The first 8 rows are patterns. Each new row is the sum of 2 different patterns, raised or lowered, with some noise. Before adding, each is slid sideways (what falls off one end comes back at the other), maybe read backwards, and multiplied by a number that may be negative. Names go in the order of the patterns.
Some rows, each with the names of its patterns after it:
[ -6.8 -14.1  -6.7  15.3  21.1 -32.2 -27.9   6.3   4.6  29.8 -28.8  28.0
  31.7  23.6 -25.6 -32.2 -23.0  11.1   5.9  25.0 -19.2  -2.1 -19.2  -9.0
 -22.1  19.8  13.4 -12.2 -29.1  17.9  21.3  17.2]	U
[ 15.9  16.1 -13.1  25.8 -18.1  27.6   8.3  26.5  -0.7  29.7 -11.0 -26.9
  31.3  24.7   7.5  31.9  -7.6   3.2   0.6  28.5   7.4 -26.4   7.1  27.5
 -29.2 -20.1  29.0 -13.4 -22.7 -17.1  12.0   4.8]	L
[ 28.7  13.7  -0.3  12.6   4.9   9.0 -31.5 -11.4  10.4 -11.0   9.1 -22.3
 -17.8  16.5 -25.6  27.4  -5.3 -25.9 -28.4  27.0  25.2  -0.5  15.2  25.3
 -27.5   5.4  -5.6 -32.4 -26.2   2.8  10.1  10.2]	K
[-24.1 -27.7  -5.4  11.6 -21.4  -5.7  25.4   1.2 -15.9 -23.9 -23.8  14.2
 -21.2 -28.0  29.1  28.0  28.0 -22.0 -15.4  27.2  21.4   6.7   6.7  -5.8
  21.5 -27.1  17.8 -28.0  29.6 -18.1   6.3  21.1]	Z
[ -8.0   8.7   3.4 -13.0 -29.4  14.6  11.3  16.7  19.7  -8.3   4.9 -12.1
  31.9  18.4 -13.0   2.5 -26.8 -15.6 -24.4 -16.3  16.6   3.8  -5.9 -27.7
 -10.0  14.5  31.3 -23.1  28.2 -18.8   3.3  25.1]	Q
[-21.8  21.0   3.9 -13.0   3.1  -7.7  32.4   3.7  -7.7   1.2 -16.9 -27.2
  -6.0  29.4  28.2 -16.9  -2.7 -11.4  15.9  22.2 -13.0  19.2 -10.1  18.4
  22.1 -20.4  21.6 -32.2  13.2 -22.4 -27.8  -4.4]	H
[-13.6  -6.9 -30.4   6.7  -6.1  -2.1  31.3 -11.2 -17.0  25.0  11.7   1.8
  28.8  31.7   7.9   7.2  18.3 -28.1   8.0  17.0  16.8   6.1  -4.3  22.3
   2.2  24.4   5.1  14.6 -26.6  31.7  11.4   9.1]	J
[ -3.6  26.1  29.3   8.0  10.5   7.1  20.2  -9.1  22.2 -22.2   8.7  -8.6
 -22.7   3.7  -3.4   5.1 -11.4   0.8  25.1  -8.4  -9.5 -26.3 -26.3  23.5
  16.5   6.0  10.5  -5.3  26.0  18.5  22.2   4.1]	T

New rows, each followed by the names of its patterns:
[ 10.8  40.0 -20.2  18.6  33.8   4.9   4.7  -7.3  31.2  46.5 -16.6 -12.4
 -26.7  22.6 -12.1  11.6  48.4 -14.6  -8.6  -8.3  16.0  15.4 -20.7  13.6
 -18.0 -25.7   7.2 -38.8  34.2 -25.8  12.0  38.9]	Z H
[  6.2  -4.3  -2.1  50.1   8.2  -1.1  15.8  12.1 -21.5   4.7   4.3 -25.2
  19.7 -18.5  -1.2  34.6  15.9  20.3   3.5   4.8  21.5  44.4  17.5  36.5
  12.3  28.5  -6.3 -42.5  28.2   3.6  20.3   4.6]	Q J
[  5.3  29.0   9.5  -6.3  14.2 -13.8  18.5 -14.3 -26.7  18.4 -29.9  -7.9
 -13.7 -11.6   9.4  13.3   7.2 -33.9 -36.0  12.2  22.2  -1.1  -4.2  15.2
 -24.6 -51.3  16.9 -17.2  -4.3 -20.0 -20.3  16.7]	L H
[-34.0 -11.8  -8.7  -0.3 -37.2 -13.2 -45.4 -13.2 -31.2  -5.5 -28.1   0.3
 -16.2 -43.4 -25.5  -9.7 -45.3 -25.5 -30.5 -17.3 -25.1 -18.6 -13.3 -34.2
 -15.3   9.3 -13.2 -35.9 -29.2   8.2 -26.6 -43.3]	U L
[-19.7 -21.1  -3.7  23.8 -44.0 -45.6  -2.6 -19.2 -27.8 -29.8 -10.7 -31.3
 -15.9 -18.8 -13.8 -30.5  -4.5  -4.6 -39.0 -36.1   9.2 -29.0  17.4 -18.8
  10.7  -7.0  -2.7 -21.6  -9.0   2.4 -12.7 -27.7]	L T
[ 27.4  21.4  15.9  14.9 -14.9 -10.1  -6.8 -46.2   2.2 -25.4   2.6 -37.9
 -19.8 -20.8 -29.7  12.1   2.1   7.1 -23.2  -2.4 -34.4 -26.6  -4.7 -34.7
   8.7 -47.6 -10.4   9.1   1.7   1.3  -5.6 -26.8]	Q J
[ 11.1 -12.9 -10.6 -10.8  17.2 -16.3  11.9  15.9 -48.5 -47.1 -15.9 -24.3
 -20.1  13.8   5.7 -23.1   9.9  35.0 -32.7 -42.5  10.1  31.4 -43.7  18.4
  -3.1  -9.4  -6.8 -15.9  -7.7 -26.7 -18.8 -16.3]	L K
[-25.6  20.8  12.5  25.2   5.1 -32.9 -23.8  11.0  12.5  21.1 -32.4   6.3
  -9.8   1.8 -11.4 -35.0  -4.3   5.1  -9.4  -7.6 -13.2  17.9  -2.2  27.0
 -20.1   2.4  24.7  11.1  -9.0  -5.6  -1.7   0.8]	U T
[ 10.2 -10.6  24.9   7.7  -4.0 -15.1  11.1  30.3   2.7  17.4  12.5  44.4
  -3.2  -0.5  -2.3  47.5  38.6 -11.9  -2.6  23.4  17.9  33.9 -11.1  34.3
   2.7  39.6  10.1  -5.7 -21.5 -16.7  15.6  48.6]	Z T
[ 16.4   2.4  14.6  12.6  30.8  33.1  53.1   7.8 -21.9 -15.6  36.9  -9.1
  -8.7  16.3  12.5  43.7 -25.5 -28.8  12.8  14.8  13.4 -20.6 -14.4   8.5
  25.1   8.8 -31.3 -38.0  46.1  27.0  29.7  16.0]	U T
[ 28.7  41.0   4.3  56.4   5.1  37.4  26.8  43.4  28.2  28.7  44.1  30.5
   4.7  25.0  50.4  34.2   0.0  18.7  31.6  34.7  48.7   3.2  -9.4  23.8
  -1.5  55.2  23.6  20.9  21.2  32.0  13.8 -17.7]	L T
[-23.5 -36.9 -28.7 -33.6 -57.3 -43.0 -26.8 -33.7  -6.1 -37.8 -41.2 -48.3
   6.2  -9.5 -31.4 -15.3 -19.2 -58.4 -25.4 -15.2 -34.7 -54.2 -26.8 -26.6
 -12.1   5.4 -25.7 -18.1 -23.5 -14.0  -8.6 -59.0]	K H
[ 13.7  -5.7  21.4  -0.7  26.9  -9.3 -21.2 -44.8  34.1  31.6  -7.3 -28.5
 -20.1  -7.3  -3.7  15.0 -10.8 -36.5  21.0   8.9  34.3 -29.5  55.1  51.3
 -12.2  37.6   6.9  17.7  10.3  -0.2   1.1 -36.7]	L H
[-13.9 -37.4   6.6   7.2 -13.0 -19.0  -8.9  -6.8 -10.1   2.4  15.6 -47.5
  23.4 -18.6  11.2 -38.9 -24.2  -3.6  -8.1 -28.7 -36.2  -3.0  12.2 -18.0
 -18.2 -45.5   0.4  10.5 -10.9  -7.3  -1.6 -12.8]	U Z
[-13.4   2.2  44.2 -16.9  30.2 -19.7  -7.7  55.7  26.2  29.8  19.4 -22.5
 -16.6  35.9  15.9  31.0  24.0  24.1  21.9  -8.4  59.7   7.8   8.1  -3.0
 -18.6 -12.9 -17.5 -28.8   3.2  17.0  -0.3 -33.2]	Q T
[ 18.7  39.6  11.9  15.9  16.0  -4.2  39.7  38.7  38.3  -1.7  24.6  53.8
   5.9  31.8  52.5  10.3  18.5  10.1  31.6  15.1  -9.1  24.4  -6.0   7.8
  30.5  21.7   8.1  23.8  12.1   1.2 -12.1  38.3]	L H
[ -5.0  13.0 -46.2 -35.9  19.1  23.2 -12.4 -29.5 -33.7   3.8 -14.5  15.4
   0.2  -3.0 -17.2 -52.6 -21.6  -5.6  34.2   4.4 -31.6  26.9 -18.7 -19.5
 -36.9 -32.1  -2.8  -1.0  -0.3 -20.6 -24.9  -9.3]	U Z
[  3.2  22.0  15.8 -35.4 -25.7 -10.4 -20.0  -5.7  -1.5  35.3 -51.0   0.0
 -13.0   0.6   9.5  24.2  47.3 -30.6 -28.3 -32.8   1.5   0.1   0.1 -16.3
 -22.2 -21.3  37.0  -4.6 -36.6  19.9  19.2   5.7]	L J
[ 43.4 -18.3  19.9  -7.7   0.4 -10.4 -15.2   7.2  13.4 -11.7 -15.1 -24.9
  22.0  13.5   1.7  22.2  27.1  13.1  -3.6   3.1  28.5  31.9   4.8   1.6
  32.2  35.8  -8.3   7.6  21.9  -1.8  36.5  -8.0]	Z T
[-22.2  15.1 -25.7  31.5  -2.8  21.3  10.0   5.1  33.8  -9.8 -11.2  28.9
  14.1  -3.0  -7.2  14.7  20.3   0.5  14.0  16.7   1.2  -6.9 -23.2  25.0
  -5.6   8.6 -14.9  -7.8   1.0  -1.0  26.2 -21.6]	L H
[ -7.1 -21.9 -21.1   4.4 -73.7 -29.5 -33.8 -14.1 -28.8 -24.2   0.9 -63.0
 -37.1 -49.4 -15.3 -38.6 -34.5  -6.4 -47.3 -60.3 -61.6 -29.8 -40.4 -71.4
 -33.5  -7.0 -32.1  -9.7 -28.6 -45.7 -12.0 -27.5]	L Z
[ 16.1  22.9  42.2  -1.6  35.8  61.8  31.2  13.8 -19.7  10.6  28.0  16.0
  54.7  18.9  22.9   0.7  26.0   6.1  25.3  34.3  19.2   9.8  48.0  31.8
  47.7  29.0  -4.3   2.2  21.4  51.4   1.8 -18.1]	U Z
[-18.5 -18.3 -38.5 -54.2 -20.5 -22.9 -16.9  -8.7 -37.5 -33.6 -46.9 -17.4
 -25.9 -34.9 -46.9 -53.5 -57.6 -16.8 -67.4  -5.7 -31.4 -24.5 -25.9 -40.4
 -30.7 -35.7 -12.2 -14.1 -51.7 -34.5 -29.2  -9.0]	L H
[-32.8 -31.1 -27.1  -2.9 -20.0 -45.0 -29.7 -31.4 -59.4 -15.7 -11.5   7.0
 -31.5 -20.0 -28.2   4.9   7.1 -38.2  -9.4 -19.1   0.7   8.8 -43.7  -3.2
 -44.3  -4.4 -27.4 -60.2 -44.8 -48.5 -14.1  -5.6]	H T
[ 26.2 -34.1 -21.0  -7.6 -10.5 -11.7  -1.3  -6.7 -23.9 -24.5  18.2  -7.6
 -10.2 -19.0 -13.0 -10.0 -30.6 -21.3  25.1  -0.2  -0.3 -31.6 -14.5  16.1
  10.8 -10.8 -15.4   4.6  19.3 -31.1  -0.8 -41.4]	U Z
[64.9 68.5 79.8 46.3 37.5 85.8 49.7 68.1 54.4 83.5 46.0 35.8 68.7 17.9
 58.9 53.9 62.8 74.0 37.0 60.9 27.1 47.9 69.5 70.7 27.3 84.7 52.7 78.4
 49.9 58.5 23.7 50.6]	J T
[ 13.3   9.8   7.2  46.5  19.5  38.6  10.2  28.6  55.2  -0.5  49.8  34.6
  14.4  17.3  42.8  51.2  26.1  48.0  61.1 -19.2  10.8  11.6 -10.7  18.8
  25.9  24.4  34.2  46.0  37.9   6.6  26.7  34.3]	K T
[ -0.5  41.6  14.3   3.3   4.6  32.5  -9.0  57.2  54.1 -12.9  36.5  25.2
  27.0  80.4  26.0  38.0   9.3  15.9 -15.2  33.4   4.5  15.9   1.3  44.8
  29.9  35.3  17.1  30.1  -8.3   5.4  54.4 -10.2]	K J
[-15.2   3.1  26.3  15.5 -31.4  10.1  25.2 -44.8 -25.2  28.1 -20.6 -37.2
  -7.9 -37.5 -11.5 -44.0 -11.7 -22.1 -11.3 -13.9   6.7 -29.1   5.1 -29.2
  -2.3 -37.9   3.3 -18.0   8.1 -17.4 -43.5  -3.1]	L J
[  2.0  12.7  31.2  35.0   7.2   5.8  25.6  44.3 -12.9  14.1 -24.6  37.5
  18.8 -18.8  30.2  26.1  27.8   1.5  -2.2  38.7  17.8  -4.1  -7.3   8.0
  48.9  15.4  13.9  33.3 -10.3  52.2  17.5  48.5]	Z T
[ 24.5  19.9  -5.8  27.4 -13.9  39.7  12.3  -5.4   8.7  10.1  19.9  11.0
   6.1   5.5  -6.6  57.8  31.2  11.9   1.7  12.9 -17.5  19.1  52.6  31.1
   6.4   8.1  12.2  45.9  28.7   2.3  23.8   7.4]	K H
[ 53.2  11.2   9.6  -7.6  -5.4  27.1  51.5  26.2   8.3  30.6  55.4  27.2
  23.3  -8.2  25.5  19.5  52.2 -11.1  -0.6  10.0  14.9  11.3  38.9  11.3
  39.8   5.2  -2.9  -3.7  53.7  68.1  55.8   1.1]	U K
[ 27.2   3.8 -13.2  22.0 -31.6  35.1   1.8  30.3   7.5  -5.1  12.3  31.2
  27.1  -5.7 -14.9  43.0  34.4  24.0  -3.9 -26.5  22.2 -26.6 -19.3 -15.2
   0.9   9.0 -15.4 -10.7  12.4 -13.1 -29.4 -31.5]	Z T
[-43.4 -36.7 -15.1 -35.9   9.6 -16.5 -14.0 -36.9 -37.0  26.1   9.4 -14.7
 -17.2  -9.9 -24.9 -30.7  12.2 -53.1  23.2 -52.4 -22.5   5.7  -2.4 -25.5
 -22.3 -21.9 -11.6   5.5  13.8   9.3 -27.3 -15.7]	Z Q
[  0.9   8.5  37.5   5.8 -30.4   6.3 -27.0  46.3  -2.5  45.0  22.2  11.1
  13.6 -18.3 -10.7  32.5  13.4   9.8 -41.7  15.9  29.4  19.2  19.8  23.6
   9.0 -11.3  -5.0   3.1  -7.9  23.6  -3.0   5.8]	U H
[ 14.6  11.5   3.7 -39.0 -29.4  12.2 -12.2 -40.9  10.4  17.1  -0.8 -18.6
   6.3   2.7   3.3  32.2 -27.4  18.6 -13.4  -5.5  37.8   8.8  -1.5 -17.5
  12.1  -7.4 -39.5  -9.4  -0.1  10.1  34.3  16.8]	K Z
[  6.8 -12.8  -8.4 -32.3 -26.1 -41.0 -34.9 -33.3 -13.7 -36.4 -38.4 -30.1
 -25.8 -23.8 -11.5 -49.8   2.4 -33.0 -19.7 -13.7 -38.3   9.0   5.0 -17.2
 -27.3 -25.8 -10.0   1.2  -8.4 -18.5 -16.9  -5.6]	Q T
[ 17.5 -17.3 -11.5  14.8  10.1  39.1  -9.7  11.1  19.7 -34.6 -42.0 -25.8
  35.3  29.3 -32.7 -19.6 -12.7   3.9  18.8 -24.7  32.7 -21.0  34.6  -6.8
  -1.1  10.7 -38.9  26.8   4.2 -15.5 -12.7  -1.0]	Z H
[ 37.4  30.2  -5.5  35.2 -17.9  21.4  18.0  22.3  29.7  18.6 -22.9  10.2
  38.0  10.5 -10.5  48.1  13.6  -4.9  28.5  45.6  18.7   0.1  15.2  42.3
  23.5  48.2  55.3  -7.0  10.9  49.1   1.7  26.1]	L J
[  2.0 -54.2 -42.3 -48.4 -24.6 -31.6 -78.7 -69.1 -25.8 -22.1   5.0 -41.2
 -56.7 -35.2 -42.4 -85.6 -70.4 -43.1 -42.4 -71.4 -39.2 -13.2 -45.8 -91.3
 -43.1 -40.2 -23.8 -39.6 -27.0 -58.3 -36.2 -59.2]	K Z
[-22.1  25.6  12.8  11.9 -54.5 -31.3  13.0  -3.4  -8.2 -13.4  -6.4   7.4
 -47.0  14.2 -54.6  13.9 -46.5 -18.4  -5.7 -43.5 -60.6 -40.6  -4.9 -36.3
 -38.1  -8.4 -34.0 -26.2 -46.4 -42.5 -16.2 -50.4]	Z T
[ 25.0  25.0  -0.5  35.4  28.6   3.1  -5.3  -2.0  -0.8  31.5  19.1  -5.1
  18.4 -13.1  15.0  11.6  16.8   8.6  47.8  53.0   4.5   8.3  28.4  -3.3
  19.7  13.2  12.3   6.5  24.3  33.3   3.3  17.2]	U J
[-22.2   5.9  26.6   8.3  29.6  -7.7 -17.2 -33.8  18.8 -38.2 -15.2  -1.1
   5.2  39.1 -34.1 -21.7 -13.1  11.0 -13.7 -10.2  -3.8 -37.6   8.9   3.8
 -32.5 -13.9  14.3   4.0  -2.3  -4.0  29.7 -26.6]	U L
[-42.7  26.4 -30.4   0.3 -14.1 -41.4 -34.2 -20.6 -21.6   4.5   7.6 -47.2
 -10.4 -29.5 -16.0   7.1 -31.4  19.3 -64.6 -17.2 -22.6 -34.2  15.7 -15.5
  16.6 -18.8 -45.6 -13.0  -7.9  21.5 -29.7 -54.0]	Q H
[-33.5 -52.4 -66.7 -19.1 -21.0 -23.8  38.2  -9.7  -9.5   0.5  28.7 -26.9
 -27.4  -6.8 -13.8 -48.8   4.5 -23.0 -42.3  16.2 -22.1 -21.4  -1.0 -64.2
  21.4   0.8 -11.6 -39.1  -6.7  15.4   8.0 -18.4]	K Q
[-27.2  35.4  15.8  -5.0  -1.5  30.1 -49.5   1.2  -9.3  43.2 -39.9 -23.5
 -32.1  -4.4 -10.0 -22.8  -8.5  -8.5   2.7  -1.7 -35.3  13.3 -18.6  10.3
 -15.3 -17.3 -17.1  17.3   4.6  21.5   1.3 -22.0]	U Z
[ 14.9 -12.7  23.5 -16.2  21.2  23.9  42.7 -27.3 -10.6  19.2 -19.1 -10.6
  15.8   6.0  -1.3  22.0  29.0  -6.9   4.9  -0.8 -29.6  -7.6   1.6  11.3
   2.4  -7.4  38.5   9.2 -17.8  13.7   9.6  43.6]	K H
[-73.4 -64.3 -43.8 -21.8 -30.9  -9.8  -3.6 -33.9 -25.3 -73.1 -64.9 -17.4
 -69.6 -78.1  17.9  12.9  -0.2 -71.6 -25.2 -18.1  -0.8 -10.0 -31.8 -27.9
 -18.9 -45.8   6.8 -61.9  -9.4 -56.9 -26.8 -23.4]	K Z
[-21.8  -4.1 -44.0 -44.4 -17.3  -2.6 -31.2 -30.2  -3.4 -33.9  14.1  -1.4
 -28.1 -12.7 -51.8 -38.8 -16.0 -52.8 -28.4 -56.1  -8.7 -35.4 -28.0 -24.2
 -40.5 -12.1 -24.3  -5.1 -35.9 -39.5 -46.1 -50.7]	H J
[  0.8 -14.2   7.0  -6.3  22.3 -11.7 -16.1   1.4 -21.0  17.5  23.4 -35.4
 -24.2  -9.2 -31.5 -25.3 -24.4 -20.9 -31.6  12.2  -7.7 -31.5 -34.9 -13.3
  -8.0 -23.3 -19.5 -16.5 -23.7  -1.6   6.8 -21.0]	J T
[-19.0 -33.8 -11.8  43.1   2.3 -10.3 -32.2  -5.3  -5.9  20.5 -31.5 -38.3
  -9.7  -4.3  51.1 -40.3  16.5  20.6  -8.5 -45.2 -27.3 -27.4 -10.2  21.0
  30.2 -42.7   1.0  -9.2 -12.0   9.5  23.2  23.0]	U J
[-35.4   3.3 -37.2  -3.8 -46.4 -24.2   0.9 -29.2 -62.4 -44.0 -11.4 -37.5
 -11.5 -18.7  -6.0 -18.7 -30.1 -54.9 -28.7 -54.2 -38.4   3.6  11.1 -11.3
 -41.7 -47.4  -7.1 -18.8  -5.7  -9.9 -34.2 -22.8]	U Z
[ 26.1 -48.0   2.1 -23.4  12.6  -1.8  32.9   0.1  21.3  14.5 -11.2  -1.0
   8.1  23.2   3.2 -45.0 -10.6 -13.3  -4.7 -40.0   3.1  17.3  15.1  11.3
 -31.5  30.0   8.0 -37.1 -23.7   7.3  27.7   7.2]	Z H
[-33.2 -69.9 -42.0 -56.2 -19.9 -45.6 -65.3 -33.1 -12.0 -81.4 -64.6 -46.7
 -39.8  -1.3 -77.2 -29.3  -9.4  -1.8 -34.7 -63.3 -48.3  -8.0 -28.3 -19.0
   7.8 -21.2 -46.5 -58.8 -49.6 -52.4 -17.5 -45.8]	Z Q
[-41.2 -19.9 -37.4 -22.5   5.6 -19.7   2.6 -41.3 -38.4  -1.9  26.3 -24.9
 -21.4 -48.7 -15.4  18.0 -21.3  26.1 -30.5  12.6 -20.4 -48.7  10.4 -26.1
   8.1 -23.5 -39.5 -26.7 -39.4  33.2  17.4 -21.7]	Q H
[ 31.9  17.3 -25.5  33.1  49.3  41.9 -30.9  -6.3   5.4  12.8   1.7 -22.7
   8.5 -19.1 -14.6   5.4  16.4  -9.8   1.9   5.2 -43.6   4.8  28.3   4.2
  -9.2  32.2  13.4 -12.4 -22.1   8.2  20.0  -4.0]	U L
[-37.2  11.8 -10.2 -13.3  -1.9 -48.2  28.4   4.7  -8.5  25.8  12.7  25.3
   7.7   8.1 -19.5 -27.8  -0.9 -11.3  13.7  24.2 -45.3 -12.9 -26.9  15.9
  25.3  11.4 -12.5   0.6  14.4  34.3 -19.4  32.1]	H J
[ -5.7  33.4  -0.2 -42.1 -19.1 -38.0   7.8  -0.9   2.2  38.9 -23.7  14.0
   3.7  -3.1  26.4 -20.7  15.7 -48.7 -36.6  -4.9 -14.2   3.3  20.3 -12.9
 -21.4  12.2  -2.1  25.5   3.9 -13.7 -42.3 -32.0]	Q H
[-25.9 -13.9 -19.2 -70.2 -62.4 -67.8  -7.4 -27.8 -36.7 -33.6 -42.4 -38.9
 -30.8 -76.2 -19.7 -25.5  -7.2  -4.0 -61.1 -32.6 -54.9 -10.8 -55.1 -27.5
 -69.8 -46.0   5.4 -45.9 -69.2 -58.8  -7.8 -46.4]	U Z
[ 13.4   6.4 -60.0  -6.1  37.4 -65.1  -5.9 -11.7 -35.9 -20.7   2.0   9.6
  -7.0 -10.3  22.3   3.2  33.1  -0.1  15.8  13.8   1.5 -41.0  32.4 -24.6
 -28.3   4.1  -0.3 -13.2   6.9  11.7   8.3 -11.9]	L Q
[ -5.3  11.6  24.2   4.4  -2.9  -5.8 -22.6  13.4  28.7 -22.4 -14.1 -24.1
   8.4  23.2  -6.1 -20.2 -25.2  21.2  12.0 -25.3 -14.2 -31.1  15.3 -12.3
 -13.4 -19.2  11.0  35.9   0.5 -20.9  -7.7 -36.0]	U K
[-25.8 -51.2 -23.2  20.7 -20.2  -8.4 -32.5 -41.1  -5.6 -32.0  13.9 -19.0
 -32.3 -16.6 -26.0 -16.0   4.9  19.5  33.3 -20.5  17.0  -4.4 -30.4 -57.8
 -35.8   6.4 -24.0   9.6  -5.7 -15.8  21.2  27.4]	U K
[-52.4 -85.7 -51.2 -31.1 -31.8 -63.9 -43.3 -21.7 -33.1 -55.5  -3.7 -20.5
 -67.7 -15.7  -4.1 -22.5 -46.7 -41.3 -44.1 -59.3 -17.7 -77.8 -20.2 -72.2
 -62.6 -62.8 -43.9 -65.2 -40.2 -17.4 -56.2 -67.5]	L T
[-44.9 -22.9 -37.0 -18.7   3.1 -19.3 -52.9  -3.5  -1.5  -9.4  -3.6 -21.9
 -12.4 -11.7  -8.6 -55.0 -20.6 -19.3 -16.5  -9.6 -35.1 -12.2   6.0  -4.7
 -40.9 -45.4 -36.8   5.9 -21.9  -3.4 -34.2 -36.0]	U J
[-23.9 -83.3 -68.1 -43.0 -28.8 -46.8 -83.1 -35.8 -20.7 -85.9  -9.9 -24.9
 -62.0 -65.3 -23.0   4.9 -35.4  -7.5   3.3 -85.2 -44.3 -24.2 -70.7 -43.8
 -31.8 -11.8 -44.8   3.0 -37.8 -29.5 -19.1 -33.2]	L K
[ 18.6 -13.7  32.1   8.9  28.4  28.6  15.4  40.9  -7.3  12.4  14.0  15.2
  31.8 -11.5   6.4   7.0  -8.4   3.9   5.4  23.1   9.8  -7.6   4.8  32.1
  17.4  -1.3   3.7  20.7  -1.6   6.0  24.5   5.6]	Z H
